The rows are grouped in 2 different ways at once. Each group adds its own fixed numbers to the row, and there is some noise. The rows also spread widely along 6 directions, which tell nothing about the answers.
(in the rows, 128 means zero)
Known rows, each followed by its group in each grouping:
[ 72 138 132  42 103 137  92 186 128 141 206 185 129 117 112 120 114  88
 151 106  94 165 143 130  71 130  60  97 119  96 124 157 131] => z_542 z_814
[126 122 156  71 117 128 120 139 113 122 140 157 126 129 132 114 112 122
 144 120 113 145 136 155  83 137 161  98 125 102 104  94 131] => z_773 z_597
[110 127 129  79 128 129  85 161 115 123 184 175 115 105 134 107 114 102
 145 108 112 156 121 149  84 159 102  92 134  89 102 127 147] => z_667 z_302
[142 113 111  75 128 124  95 132 122 125 122 155  87 122 150 120 103  79
 181  96 117 157 104 130  89 146  96  63 143 107 112 104 140] => z_667 z_814
[137 167 151  80  95 149 135 159 135 118 140 172 115 131 130 109 104 109
 143 141 142 133 128 138  77 107 140 109 114  72 121  85 117] => z_773 z_597
[126 132 129  68 125 123 116 147 113 125 170 162 115  99 141 127 119 111
 166 115 105 161 117 162 138 124 106  92 152 141  75 113 166] => z_542 z_697
[ 84 136 138  72 111  91 110 171 113 113 199 174 121  96 104  70 129 114
 162 128  97 163 123 150 117 150 111 116 169 148 120 152 150] => z_667 z_970
[136 114 100  75 120 119 114 142 124  93 161 163  98 111 162 121 117  86
 163 110 132 166  98 146 130 144  89  81 174 139 113 128 160] => z_773 z_935
[133 138 149  85  79  97 125 145 121 144 161 167  90 111 140 104 108 112
 178 109 117 164 104 125 142 115 110  68 139 104 121 132 141] => z_773 z_697
[145 109 131  72 115 114 113 106 127 133 135 156 102 138 143 125  91 105
 164  94 118 148 106 140  94 141 122  65 126  73 102 100 124] => z_542 z_302
[111  58 163  54 149  95  78 105  92 142 139 142 131  98 115 114 116 116
 139 105  78 144 141 161  91 178 192  86 138 109  82 115 137] => z_773 z_970
[108 120 131  57 128 126 133 129 128  70 153 162 116 109 127 107 120 102
 134 139 134 154 128 161 105 149 122  95 152 134 110 118 139] => z_773 z_935
[133 138 160  87 117 132 111 149 120 140 156 171 117 103 137 119 111 111
 153 139 128 145 125 145 121 110 131 103 121  99  84  94 148] => z_773 z_697
[127 149 143  78 105 112 122 132 128 138 154 163 109 117 130 122 106 119
 173 112 108 147 113 139 118 110 107  82 120  92 101 109 142] => z_542 z_697
[102 114 161  60  92  78 137 132 123 145 155 157 118 143  93  98 107 112
 175 103  99 144 142 134 111 131 128  67 120 130 130 122 112] => z_542 z_814
[149 133 144  85 121 117 161 141 113 116 142 152 125 131 130 108 108 130
 157 132 131 130 134 164 113 108 166 117 145 155  83  67 145] => z_542 z_597
[158 103 143  75 107 110  94 134 107 185 147 148 112 127 149 137  96 103
 153  75 105 149 124 113  93 141 136  61 111  61 105 112 136] => z_773 z_597
[165 110 111  88 104  93  80 128 100 183 128 147  93 135 158 146  89 103
 177  64 114 145 101 105  82 147 115  35 118  52 109 116 139] => z_667 z_597
[131 135 130  77 121 112 122 147 121 134 153 157 111 123 132 104 110 104
 164 115 107 137 111 145 117 122 116 107 143  97 100 104 144] => z_542 z_970
[166 127 144  76  92 111 111  92 128 149  96 145  87 148 145 138  82 112
 162  89 127 141 106 109  56 138 145  45  94  28 134  90 103] => z_773 z_597

New rows, each followed by its group in each grouping:
[130 107 135  81 107  85 103 131 113 141 170 157 107 123 123 101  96 122
 157 101 116 157 117 136 109 157 120  58 144  93 117 132 133] => z_667 z_302
[120 118 134  59 127 150  97 142 107 118 149 166 132 108 152 132 117 105
 139 110 108 149 131 151  57 163 139  90 131  96 100 112 132] => z_773 z_597
[128 129 112  65 122 103 130 130 121 112 152 159 104 130 138 120 105 100
 161 116 130 151 114 149 113 124 104  83 145 122 102 111 146] => z_542 z_935
[137 130 109  72 113 143 113 127 120  80 136 166 107 110 164 115 119 100
 158 114 123 159 105 158  81 165 135  89 156 118 106 108 137] => z_773 z_597
[143 158 126  92 106 120 116 108 135 104 111 166  78 110 145 112 107 112
 187 125 140 158  95 141  98 138 111  66 138  98 107 100 120] => z_667 z_697
[ 96 124 172  75  84  75 128 130 115 148 174 161 128 128  96 109 109 142
 170 107  95 155 130 136 133 123 125  68 113 129 114 129 120] => z_542 z_697
[136 131 105  81 101 102  95 129 109 131 141 159  90 120 149 118 104 104
 184  82 106 166  99 128  80 168 102  47 148  99 130 135 141] => z_667 z_597
[138 127 154  92 130  99 113 151 116 160 154 148 108 124 100  95 100 111
 155 131 125 127 123 140 119 118 146 114 120  92  92  82 149] => z_667 z_970
[158 115 133  83 127 103 138 150 119 145 163 144 105 129 140 128 100 100
 151 112 138 130 128 144 148  97 117  96 129 124  83  81 161] => z_542 z_935
[116 113 126  61 121 140  91 143 104 114 157 165 122 100 145 127 120 108
 147  99 104 160 127 157  70 168 140  86 148 109 101 130 141] => z_773 z_597
[132 142 145  87 102 111 125 140 121 117 154 167  96 109 144 108 116 113
 175 127 123 160 108 141 137 120 121  81 141 116 114 118 146] => z_773 z_697
[129  99 130  77 131  85 108 133 105 141 154 152  99 120 124 119 107 108
 150 104 127 152 125 136 119 140 129  77 135 119  98 107 149] => z_667 z_935
[131 108 105  54 124 120 103 133 105 130 146 158 110 124 155 139 107  73
 175  85  97 159 114 145 103 147  99  71 164 134 102 114 149] => z_542 z_814
[144  86 160  74 109  90 131 121 123 136 113 137 102 142 128 118 102  97
 168 110 117 146 126 140 129 127 153  68 129 124 125  94 124] => z_773 z_814
[154 150 118  87 137 179  95 222 103 162 201 176 127 100 172 135 121  69
 139 112 126 141 121 141 101 103  91 138 135  90  75 101 186] => z_773 z_597
[109  89 143  58 148 125  81 109 105 117 131 154 126  93 127 122 119 105
 143 115  87 153 120 159  77 182 168 102 147  97  83 111 136] => z_773 z_970
[139 104 161  74 126 113 121 135 122 150 125 143 104 136 122 121 103  91
 158 119 122 143 143 144 107 113 155  93 121 108 104  86 126] => z_773 z_814
[136 158 122  78  80 119 130 161 131 156 165 163 112 148 133 112  94 111
 175  95 120 141 108 107  92 110  86  75 108  71 139 125 129] => z_542 z_597
[133 118 148  77 108 108 113 102 120 115 130 152  99 114 146 120 110 123
 167 116 118 163 108 142 120 142 141  67 142 113 107 110 128] => z_773 z_697
[161 132 153  97 116 104 158 188 101 170 182 151 131 131 128 111 108 120
 160 109 123 126 139 142 158  85 136 126 135 145  79  89 171] => z_542 z_597
[190 132 165  99 104  87 146 115 145 192 103 138  95 160 111 110  78 116
 172 122 138 101 108 110 119  66 151  93  77  38 107  40 120] => z_542 z_970
[ 85 132  96  53 144 144  99 134 120  52 162 173 116  91 136 111 128 103
 145 128 116 179 116 176  69 183  96  95 179 151 108 135 147] => z_667 z_935
[135 173 142  93 147 162 144 193 119  94 153 168 129 108 127  94 125 116
 143 168 165 126 139 183  93  97 158 160 147 141  67  49 156] => z_667 z_597
[126 109 128  61 143 131 119 117 117  66 133 161 109 108 139 122 120 106
 135 129 133 155 122 176 107 156 144  90 164 147  96  94 138] => z_773 z_935
[125 156 130  88 101 120  91 157 124 167 167 177  97 112 132 129 104 107
 173 114 117 155 106 124 105 118  81  76 110  65 104 127 141] => z_667 z_697
[118 161 139  82  99 123 134 150 132 127 165 170 113 114 128 109 112 118
 171 125 119 151 109 144 120  96  91  93 120 110 100 113 143] => z_542 z_697
[124 138 138  70 111 129  75 149 118 187 179 170 115 117 139 149 104 106
 158  92  94 156 114 117  93 113  78  74  92  53  98 131 144] => z_542 z_697
[133 190 124  94  99 141 133 204 129 119 183 191 105 121 140  90 112 106
 161 135 151 145 121 136 104 101  85 118 141 109 116 112 156] => z_667 z_597
